The first 8 rows are patterns. Each new row is the sum of 2 different patterns, raised or lowered, with some noise. Before adding, each is slid sideways (what falls off one end comes back at the other) and multiplied by a number that may be negative. Names go in the order of the patterns.
Some rows, each with the names of its patterns after it:
-1.03 0.08 0.15 0.38 -1.96 -0.30 1.77 0.07 -0.41 0.45 -2.66 0.75 -0.95
 -0.26 -1.07 0.47 1.76 -0.30 -2.66 1.10 0.08 1.83 -0.34 1.26 -2.66 -0.09
 0.57 0.53 0.16 0.03 0.87 0.60 -0.99 -2.09 0.57 -0.03 -1.00 0.14 -0.16
 0.03 -0.19 : vog
0.94 0.00 0.45 -1.75 -0.25 2.34 -0.34 0.26 0.07 -0.32 -2.66 0.78 0.75
 0.04 2.66 0.52 2.32 -0.08 2.66 -1.49 0.21 0.35 -0.91 -1.89 0.28 0.01
 -0.01 1.26 1.70 -0.55 0.89 -0.64 -0.22 -0.74 0.17 0.16 -1.02 -0.19 1.06
 0.31 -0.03 : tomo
-1.04 0.23 0.50 0.17 0.75 0.13 -0.25 -0.32 -0.49 -0.77 0.30 -0.07 0.78
 -0.20 0.84 -0.41 1.73 0.11 -1.27 -0.18 0.85 1.68 0.25 -0.73 -0.44 1.53
 0.17 0.78 -0.31 0.78 1.99 0.09 0.01 -1.01 -0.31 -0.95 0.00 -0.12 0.22
 1.05 -0.07 : turil
0.29 0.02 0.05 0.30 -0.09 -0.17 2.66 -1.13 -0.83 1.85 -1.08 -0.56 0.20
 1.58 -1.67 0.72 0.68 0.26 0.75 0.18 0.16 1.04 0.49 -0.79 0.43 -0.64
 0.05 0.35 0.32 1.08 0.29 -0.38 -0.29 -0.40 0.65 -0.10 0.07 0.48 -1.16
 -0.02 2.24 : Bana
-0.34 1.73 -0.12 2.66 0.96 -0.68 0.64 -1.81 -1.59 -0.72 0.33 0.81 -1.35
 2.66 -0.20 0.25 -0.15 0.51 0.30 -0.19 -0.75 0.36 0.64 1.47 -0.23 0.28
 -0.67 0.21 0.56 0.74 1.39 0.32 0.59 -0.25 0.42 0.28 2.66 0.48 2.61 2.10
 0.34 : maves
-0.13 0.68 2.06 -2.66 0.23 0.37 -2.41 -0.31 -1.24 0.76 -0.57 -1.66 -0.25
 0.91 2.66 2.49 1.33 -0.87 -0.27 0.75 -2.43 -2.10 -0.29 -0.52 -0.63
 -0.01 -0.09 0.51 0.02 -0.18 0.11 -1.43 0.23 0.22 -1.68 0.07 2.66 0.31
 -0.70 -0.15 0.91 : nur
-0.33 -0.12 0.15 0.74 1.67 1.82 0.02 0.22 -2.36 0.06 -0.49 0.67 0.64
 -0.11 -0.23 0.76 -2.66 0.27 -0.17 0.04 -1.53 0.69 0.28 -1.05 1.56 0.51
 0.27 0.78 1.78 -0.41 1.51 1.68 -2.16 -0.41 -0.09 0.10 -0.19 -0.31 0.62
 0.01 0.37 : Maku
-0.56 0.43 2.02 0.32 0.22 0.86 -0.50 -2.42 0.18 -0.10 -0.05 0.46 0.16
 0.37 -1.11 1.24 1.04 2.09 -1.33 -2.66 0.40 0.28 -0.08 0.11 -0.02 0.28
 -0.52 0.39 0.47 -0.20 0.95 0.00 0.29 2.04 -0.17 0.05 -0.26 0.16 0.28
 0.48 0.67 : beto

New rows. What belongs after each?
-0.80 -0.07 -2.93 -1.62 -2.82 0.18 0.93 -2.37 -1.16 -0.74 -0.72 -2.83
 -1.49 1.19 -1.17 -1.78 -0.38 -4.32 -0.22 -2.09 -2.97 -1.88 -0.62 0.92
 -1.40 -3.82 -0.31 -1.39 1.28 -1.55 -1.39 -3.81 -1.20 -1.09 -0.07 1.18
 -1.10 0.00 -0.43 -2.33 -3.13 : vog beto
-0.27 -0.38 -0.18 0.19 1.65 -1.25 -0.28 1.01 -0.58 -0.09 -0.35 0.49
 -2.44 -0.36 -1.21 0.74 3.04 -0.17 0.85 -0.18 1.26 -0.98 -0.18 0.34
 -0.92 -1.50 0.11 -0.76 -0.19 0.28 -0.69 -0.38 0.24 -0.30 -0.34 -0.84
 -0.38 -0.53 -0.33 -0.55 -1.02 : tomo beto
0.44 -0.95 0.26 0.93 -0.53 -0.07 0.65 0.31 0.77 2.57 -0.04 -0.76 0.61
 -0.37 1.53 -0.07 -1.07 0.67 -0.37 -1.61 -0.71 0.50 0.18 -1.16 1.50
 -0.32 0.48 -0.42 0.03 -0.29 0.67 -0.61 -0.97 0.15 0.90 -0.55 1.35 -1.13
 0.40 0.29 0.75 : vog maves
-1.72 -1.31 -1.65 -0.58 -0.62 0.32 -1.21 -0.79 -3.72 -0.81 -3.62 -2.13
 -2.40 -0.24 -1.00 -0.32 -3.79 -2.98 -0.16 -0.50 1.58 -0.43 -0.04 -1.53
 -1.00 0.03 -4.84 -0.41 -0.73 0.44 -0.75 -0.04 -0.48 0.16 -0.98 -2.01
 -1.85 0.61 -1.09 -0.39 -0.98 : turil maves
0.49 0.41 0.66 0.78 0.86 -0.41 0.93 0.03 0.52 0.05 0.35 0.23 -0.57 0.19
 0.66 0.60 0.22 0.62 -0.70 0.48 -1.31 -0.56 1.38 0.35 -0.13 0.52 -0.60
 -1.11 1.02 0.50 1.17 2.20 0.86 1.31 -0.01 2.08 -1.23 0.59 0.48 0.08
 -0.62 : tomo maves
0.64 1.28 0.22 0.76 1.78 1.26 0.71 1.39 0.68 0.41 0.32 0.76 1.29 1.42
 -1.99 1.07 1.80 1.06 0.43 1.19 0.32 1.01 1.21 -1.88 0.49 -1.10 1.20
 -1.30 0.29 0.74 0.65 2.28 2.33 1.61 0.93 1.02 0.03 -0.90 1.29 1.22 1.21 : tomo turil
0.30 1.35 -0.52 0.87 0.63 1.35 -1.80 0.66 1.78 0.23 -1.78 1.15 0.99 1.99
 0.43 1.29 -1.85 0.49 1.50 2.09 1.84 0.50 1.34 -0.61 -0.35 -1.57 1.46
 0.78 -0.40 0.44 0.80 -1.17 0.46 -0.51 0.50 -0.37 1.19 -0.93 -0.55 2.92
 0.88 : vog Maku
0.06 -0.25 -0.92 -0.18 0.79 1.00 -0.85 -0.11 0.16 -0.33 -0.28 0.64 0.12
 -0.55 -0.05 -0.45 -0.55 1.59 1.45 -2.07 -0.71 0.15 -1.95 1.80 -2.00
 0.55 -1.36 1.49 -0.75 -1.86 0.48 3.06 -1.26 -0.32 -1.79 -0.55 -2.14
 2.33 -0.56 -0.27 -0.57 : vog tomo
0.37 0.70 0.90 2.71 0.96 1.75 1.83 -0.65 1.27 1.35 -0.37 2.22 0.22 1.62
 0.72 1.00 0.57 1.48 2.95 1.57 1.55 0.41 0.49 0.62 -0.01 -0.81 0.08 1.82
 0.92 1.09 0.97 1.41 1.23 0.62 1.11 0.09 1.30 1.25 0.08 0.73 1.68 : nur Maku
2.36 1.01 2.39 2.59 1.34 0.31 1.59 3.29 1.84 1.41 2.46 -0.24 2.64 1.01
 1.66 1.03 2.48 3.91 2.19 -0.21 2.84 1.04 3.37 1.36 3.05 -0.05 1.75 2.25
 2.52 1.02 2.03 2.58 2.35 0.51 0.41 2.44 1.52 1.63 2.19 1.81 2.14 : vog Maku
-0.93 -0.68 -0.39 -0.98 -2.57 -0.62 -0.70 -0.56 0.58 -0.46 0.64 -1.51
 0.62 -0.69 -0.72 -0.72 -1.39 -1.86 -0.82 -1.05 0.40 -0.81 -0.34 -0.33
 -0.98 -1.55 -0.92 -0.57 -1.65 -0.38 -1.21 -0.92 0.11 -0.67 -0.91 0.07
 -0.70 -1.06 -1.68 -1.31 0.33 : tomo Bana
-1.19 -0.88 -1.17 1.09 -2.05 -2.92 -3.00 -2.20 -2.06 -0.29 0.16 -1.62
 -1.69 -0.44 0.37 -2.04 -1.47 0.00 0.18 -2.71 -0.50 -0.64 -0.57 -0.66
 -0.39 -0.88 -0.18 -0.36 -0.97 -2.05 0.73 -0.65 -3.38 -1.01 -0.79 -0.08
 1.80 -3.33 0.12 -0.90 0.11 : vog tomo
-2.71 -1.47 0.43 -2.34 0.61 -0.97 -1.93 -1.63 -0.75 -2.48 -4.58 -0.72
 -0.59 -3.81 0.64 -2.43 -0.90 -2.53 1.05 -0.95 -2.46 -1.79 -1.82 -1.11
 -1.99 -2.03 -1.28 -1.26 -3.52 -1.36 -0.82 0.74 -1.27 -0.89 -1.83 -1.06
 -1.35 -1.18 -2.35 2.82 -1.43 : vog Maku
-1.03 0.20 -3.40 -1.25 -1.19 0.99 -1.34 -1.40 -1.53 0.37 2.83 1.84 2.14
 0.14 0.17 0.56 -2.53 -1.03 -1.50 -0.30 -0.57 0.18 -0.17 0.35 0.10 0.21
 -0.02 -1.44 -0.44 0.36 -1.50 0.47 2.40 0.06 -0.81 -0.80 0.78 -0.31 0.81
 1.78 -2.41 : maves nur
2.23 -1.74 -1.26 0.25 -1.73 -1.91 -1.28 0.21 0.39 -2.46 -0.06 -0.42
 -0.46 -1.48 -0.16 -0.56 -0.87 -1.40 -1.11 -0.18 0.64 -0.57 -1.83 -1.43
 0.72 -0.27 -0.38 0.77 -2.33 0.24 -1.46 -0.44 -1.25 1.75 0.96 1.15 -0.91
 0.38 -0.86 1.92 -0.96 : vog maves
1.83 -1.07 0.31 1.24 -0.27 -2.27 -2.37 -2.22 -1.47 1.63 0.14 0.01 1.86
 2.59 -0.78 0.24 0.41 -0.75 -1.03 -0.65 -0.31 -0.18 0.04 1.65 -0.78
 -0.08 0.93 -0.44 -2.94 -0.48 0.46 -0.66 -1.21 0.25 -0.81 -2.13 2.42
 -0.50 -0.43 1.09 -0.22 : tomo nur
-1.46 -0.46 -4.31 -2.31 -1.41 -3.87 -1.64 -3.01 -0.59 -2.70 -1.87 -1.97
 -1.98 0.12 0.69 0.33 -2.43 -2.57 -1.58 -2.76 -3.47 -1.50 -2.55 -1.92
 -0.40 -1.85 -1.39 -2.62 -2.26 -2.50 -2.97 -1.81 -1.60 -2.49 -1.91 -0.48
 -1.43 -2.06 -1.88 -0.68 -1.83 : turil nur
-3.37 -1.31 -3.26 -0.78 -1.55 -0.40 -0.43 0.22 -1.66 -1.19 -1.45 -2.51
 -1.26 -1.54 -2.60 0.21 -1.75 -1.17 -1.41 -0.60 -1.51 -0.79 -1.90 -1.44
 -0.97 -1.92 -1.26 -1.17 0.38 -1.70 -3.02 -1.49 -1.60 -1.19 -0.97 1.38
 -1.92 -2.25 -1.61 -3.88 -1.42 : tomo Bana
1.71 -0.13 3.40 1.65 1.84 3.27 1.55 -1.20 0.92 3.07 1.58 -0.99 1.65 0.90
 -0.98 4.93 3.86 1.26 4.30 2.14 2.67 0.92 2.10 4.48 0.98 -0.02 -2.72
 0.55 3.06 2.28 1.86 1.20 4.12 3.95 1.79 2.81 2.13 1.50 2.11 0.41 1.81 : nur beto
